There are 4 nested groupings, the coarsest first. Each group lies inside one group of the grouping before and may be the whole of it. The rows also spread widely along 16 directions, which tell nothing about the answers.
(in the rows, 128 means zero)
Known rows, each followed by its group in each grouping:
[131 108 132 117  84  85 153 144 148 180 172 128 117  99  79 168 134 144
  84 124 137 107 169 135 119 136 106 154 174 104] | k220 sevot k223 k885
[123 140 111 104 128 117 113 116 145 133 135 136 117 152 137 163 134 135
 127 145 134 124 143 151  92 128 104 130 132 107] | k22 pir k262 k452
[ 80 109 120 123  75  66 118 134 101 117 186 137  85 106 128 208  84 127
 142 137 137  84 103 124 128 165 106 121 154 105] | k220 gane k857 k913
[168 137 118 111 131 165 171 124 177 106 125 143 136 182 109 100 173 139
 107 134 113 158 123 106 103 110  96 106 102 140] | k220 sevot k538 k909
[125 107 142 131 102 158 145 126 134  74 154 152 148 191 187 159 149 126
 155 118 153 142  83 119 102 115 119 128  94 115] | k22 pir k262 k157
[141 114  89 150 152 124 213  91 201 124 111 104 143 135 139  61 173 161
  66 135 174 199 105  91  91 121  97 110 154 170] | k220 sevot k119 k748
[162 142 150 115 128 122 106 101 134 114 168 146 131 138 120 183 194 177
 112  88 148 157  74 171 111 173  46 185 120 163] | k22 tosup k318 k158
[176 138 107 100  99 146 202 156 129 110 165 179 163 139 165  77 111 123
  45 129 125 137  98  82 110 127 206  95 122 196] | k22 tosup k415 k315
[162 144  83  77 117 110 126 140 138 157 146 156 169 102  95 124 170 163
 109 119  97 105 142 107 127  95 171 152 116 184] | k220 sevot k223 k399
[113 118 116 134 109 131 108 146 125 121 156 128 159 143 140 125  88 127
 121 110 127 102 105 132 139 141 143 133 111  85] | k220 genab k131 k293
[138  64 143  94 127 153 172 109 160 136 111 116 196 132 119 105 186 159
 147 139 125  97 151  74 119  63 169 131 134 159] | k22 pir k332 k640
[118 114 105 154 110 133 148 122 176 104 163 119 122 183 110 124 126 141
 118 120 128 138  90 105 128 138  64 116 125  68] | k220 genab k946 k764
[137  93 118  94  98 106  82 160 150 136 155 152 153 168 109 107 129 120
  88 103 133 107 128  82 148 128 158 148 161 105] | k220 genab k590 k830
[171 135 137 134  71  95 126 161 121 137 140 150  89 127  95 134 136 129
 129 112 142 119 146  84 139 143 101 114 137 141] | k220 genab k131 k589
[172 111  79  68 124 142 122  89 145 140 124 145 159 148 102 105 157 136
 100 123 116 134 121 100 117 125 153 118 125 164] | k220 genab k590 k820
[168 139 129 171  52 148 175 177 151 130 169 132 110 134  76 125  56 109
 131 107  85  97 162  90 164 135  99  60 112  56] | k22 tosup k415 k315
[115  76 142 148 133 113 140 125 170 145 119 100 149  84 144 121 105 143
  79  95 176 154 155 126 120 149 117 114 183 104] | k22 tosup k415 k315
[166 124 149 130 111 114 118 110 114 118 113 128 123 148 138 116 178 143
 146 115 186 141 120 103 113 151  97 150 133 164] | k22 tosup k415 k315
[135 130 149 111 118 158 185 134 111 100 128 136 179 123 109 132 167 124
 227 130  97 130  86 118 148  65 153  97  83 174] | k220 genab k590 k820
[134 128 106  91  82  97  80 148 104 128 179 179 129 142 132 163 120 109
  99 116 132 116 118 124 130 150 166 143 149 108] | k22 tosup k415 k315
[146  84  85 113  99 122 123  68 110 158 120 106 156 131 125 106 125 118
 114 121 175 121 125 113 117 157 161 142 139 129] | k220 sevot k119 k748
[129 127  94 134 143 136  95  89 150 105 125 100 136 133 101 126 101 148
 153 105 113 114  90 124 146 161  71 106 100 113] | k220 sevot k119 k748
[ 85 137  80 139 165  94 105 103 171 119 143 107 134  96 139 144  93 163
 104 116 130 139  92 151 121 151  84 112 151 116] | k22 pir k262 k452
[109 123 103 103 119 116 111 152 170 136 109 127 122 111  98 159  59  63
 137 111 105 165 153 138 140 116 132  47 161  76] | k220 sevot k538 k909
[130 127 171 119 120 113 161 134 104 144 139 134 137 144 137 114 174 148
 127 167 164  98 141 141  99 115 146 169 141 149] | k22 pir k332 k640
[215 114 152 112  82 166 122 114 112 151 115 143 138 167 104 111 155 124
 127 115 143 111 174 120 117 138 133 135 102 123] | k22 pir k332 k640
[160 189 146 129 137 115  76 139  91 116 128 152 120 147  90 104 192 165
 186 140 118 100 119 139 148 124 102 161  96 150] | k22 pir k262 k452
[102 187  72 154 139 101  95 136 122 122 150 119 117 110  74 103  65 123
 154 131  90 119  93 151 177 152 101  86 116  80] | k220 sevot k223 k399
[123 145 100 119 116  91 139 142 147 186 124 116 136  94  97 111  54  60
 105 121 139 162 149 156 140 128 163  81 199  97] | k22 pir k262 k157
[123 117 105 188  45 131 177 111  81 127 184 105 129 128 125 143  72 119
 171 121 140  90  86 122 147 162 119 118  86  76] | k220 gane k857 k913
[140 181 130 107 136 119  35 206 169  99 134 153 127 172 107 153  95 110
 153  82  82 110 117 139 155 128  85 125  98  93] | k220 sevot k119 k748
[147 113 150  63 126 171 107 155 154  99 145 168 152 183  66 127 141 115
 137 135  52  91 132 111 153 100 141 101 108 101] | k220 sevot k119 k748
[155 182 153 129  93 118 212 181 150 167 174 148 167 161  92 131 221 127
 149 137 125 148 128 147 114  57 128 190 131 132] | k22 tosup k415 k315
[114  87 133  73 123  81  67 151 109 159 127 136 169 122  60  58 137 117
 128 139 122  68 142  70 187 108 213 143 195 133] | k220 genab k590 k830
[160 101 140 107 110  87 135 112 143 145  60  91 103 148 149 107 156 128
 153 130 214 119 168  53  87 133  94 130 157 194] | k220 sevot k223 k885
[167 135 130 108 104 123 137 173 114 117 106 172 119 117 171 123 154 150
 121 146 141 110 188  93  93 101 183 114  98 180] | k220 sevot k119 k748

New rows, each followed by its group in each grouping:
[112 100 156 100 172 142 109 125 144 157  93 101 204 103 157 131 141 131
 123  98 163 145 147 197  99 114 161 172 132 131] | k220 sevot k538 k909
[172 116 124 123  95 144 131 139 131 136  91 134 142 152 145  93 118  93
 132 116 161 153 164  94 121 121 164  93 132 120] | k22 tosup k318 k158
[138  71  99 116 140 120  88  66 152 124 112  91 138 112 141 132 133 205
  99 105 157  74 139  90 103 174  87 152 119 155] | k220 sevot k119 k748
[135 110 157 144 109 122 132 186 153 166 151 127 169  78 120 131 100 156
  83  90 124 101 182 143 142 121 153 145 149  90] | k22 tosup k318 k158
[157  83 147 141 147 186 111  84 134 114 103 127 175 126 106  86 180 158
 146 108 137 158 143 136 145 118 131 116 110  99] | k22 pir k262 k157
[112 117 143 158 174 161 118 110 147  93 114 104 144 115 145  95  99 182
 128 129 123 105 128 142 128 147  96  97 101 105] | k22 pir k262 k452
[173  99 180 171  57 117 149 154 107 159 154 103 138  91 120 153 129 174
 128  74 172  63 161 119 126 161  94 186 108 137] | k220 sevot k538 k909
[162 117 175 110  99 154 181 134 130 144 121 120 144 155 119 133 145 117
 157 137 140 107 166 125 103 112 124 124 121 128] | k22 tosup k415 k315
[135 112 122  62 119 123  79 120 128 129 139 148 150 139 111 178 140 121
 131 109 115 112 121 144 118 132 135 145 127 136] | k220 sevot k538 k909
[ 96 116 135 101 102  93  75 135 109 100 142 141 112 152 136 187 125 109
 184 131 143 103 113 113 130 134 116 123 145 103] | k22 tosup k415 k315
[194  99 184 121  80 184 152 153 140 118 121 143 129 154 131 140  92 111
 127  97 124 107 172 112 118 137 117  79  99 114] | k22 pir k262 k452
[102 111 159  76 145  91 151 108 134 140 119 131 130 140  77 109 178  94
 153 174 149 151 113 118 131  98 138 111 216 153] | k22 pir k262 k157
[130 129 102 161  79 121 149 134 104  77 179 158 115 134 169 144 125 157
 110 119 147 125  78 103 117 156 123 124  88 138] | k220 sevot k538 k909
[148  97 124  78 123 128 127 101 145 115 139 146 122 146 107 126 151 160
 109 146 115  87 138  77 115 128 122 108 145 158] | k22 pir k262 k157
[157  65 179 104 101 175 164 111 111  82 184 199 142 188 137 105 199 145
  59 149 149 149  98 112 113 139 164 134 139 126] | k22 pir k262 k157
[110  83 117 143  75 111 171 124 138 123 160 135 142 128 132 162 147 110
 139 111 160 167  95 104 129 112 128 118 148 110] | k220 genab k131 k589
[137 137 132 119 122  99 117 164 154 118 140 167 121 107 108 152 189 155
 116 112 126 164 139 125 126 106 112 133 141 145] | k220 sevot k538 k909
[174 132 122  53 110 148  77  91  41  77 137 231  93 180 123 135 216 118
 127 184 131 155 118 142 106 147 187 118  97 161] | k220 sevot k119 k748
[123 126 143 159 118 104 166 153 125 139 153 119 149  85 137 109 128 173
 102 118 152 108 122 128 127 135 129 150 132 149] | k220 genab k131 k293
[182  67 132 111  21 148  73 145  79  80 173 175 117 206 186 153  86 127
 105  88 158  42 112  40 122 190 149 138  73 117] | k220 genab k131 k293
[148 164  82  77 122 104 143  95 103 144 129 113 136 140 105  95 126 158
 154 175 108  38 118  76 117 127 144 131 117 200] | k22 tosup k318 k158
[195 112 112 100 119 154 108 131 152 153 125 149 167 134  77  79 173 159
  89 101 107 123 164 102 142 116 151 138 118 131] | k220 genab k590 k820
[153 181 189  86 157 125 112 174 171 120 129 134 135 209 113 123 150 112
 139 119 124 120  95 153 112 125  62 158 135 151] | k22 pir k262 k452
[121 178 111 133  90  58 155 159 100 154 145 119 136  70 114 161  90  81
 183 105 145 139  81 148 147 124 140 121 145 181] | k220 sevot k119 k748
[ 96 130 101 109 129  77 123 134 130 134 114 133 134 119 156 132 134 102
 135 138 172 172 111 127 109 113 154 120 167 146] | k220 genab k131 k293
[143 109 169 113 115  95 112 132 105 161 109 133 112 106  71 103 158 111
 128 135 169 144 166 136 146 143 133 127 184 126] | k220 sevot k223 k399
[126 111 172 116 129 152  90 174 140  92 128 143 150 194 150 111 110  94
 126 104 145 136 107 131 137 136 128 127 116  87] | k220 sevot k223 k885
[115  30 122 104 136 143  90  69 152  76 117 146 131 110 196 185 154 188
  99 106 168 141 138  97  86 148 116 105 134 141] | k22 pir k262 k157
[152 140 141 100 118 110 142 169 169 149 120 121 171 147 103  98 131 100
 137 101 129 131 115  91 146  97 137 130 163 159] | k22 tosup k318 k158
[112 146 143 109 166 104 160 132 123 116 100 119 125 124 155  92 139 141
 136 166 162 131 114 130  98 123 132 113 143 190] | k220 genab k590 k820
[129  93 122 110  81 104 122 109 109 127 152 134 111 123 123 164 112 123
 112 121 154 106 123 113 117 166 122 123 145 129] | k220 sevot k538 k909
[144  94 166 130 130 159 162 115 145 115 142 119 155 114  95 111 120 151
 112 111 117 123 115 126 147 147 106  98 137 127] | k22 tosup k318 k158
[144 115 110 118  88 120  89 151 177 187 137 104 141 147  74 165 113 122
 132  89 118  95 195 138 131 120  92 156 133  38] | k220 sevot k223 k399
[149  92  85  99 120 156 125  94 167 124 113 125 140 133 163 154 103 160
 110 122 120  97 174  95  83 124 128  92 103 124] | k22 pir k262 k157
[ 99  65  82  76  77 106 170  98 133 136 176 149 168 128  91 138 135 101
 130 153 108 108  97  62 149  82 204  95 182 129] | k22 pir k262 k452
[133  90 158 131 135 155 184  97 121 151 121  90 166 129 153  98 131 156
 109 136 177 107 137 156  90 143 136 151 120 133] | k220 genab k590 k820
[110 114 163 158 125 124 167 176 182 108 124 111 125 191 187 111 110 117
 104 120 187 154 120 119  88 130  86 128 142  91] | k220 genab k946 k764
[ 80 130 126 133 173 101 149  93 141 112 132 100 127 128 129 122 173 178
 137 170 155 123  97 150 101 130  83 153 140 140] | k220 sevot k119 k748
[120 130 129 172 150 160 139  77 103  82  95  92 140 157 176  76 109 133
 185 141 175 137  77 130 120 152 105  95  86 127] | k22 pir k262 k452
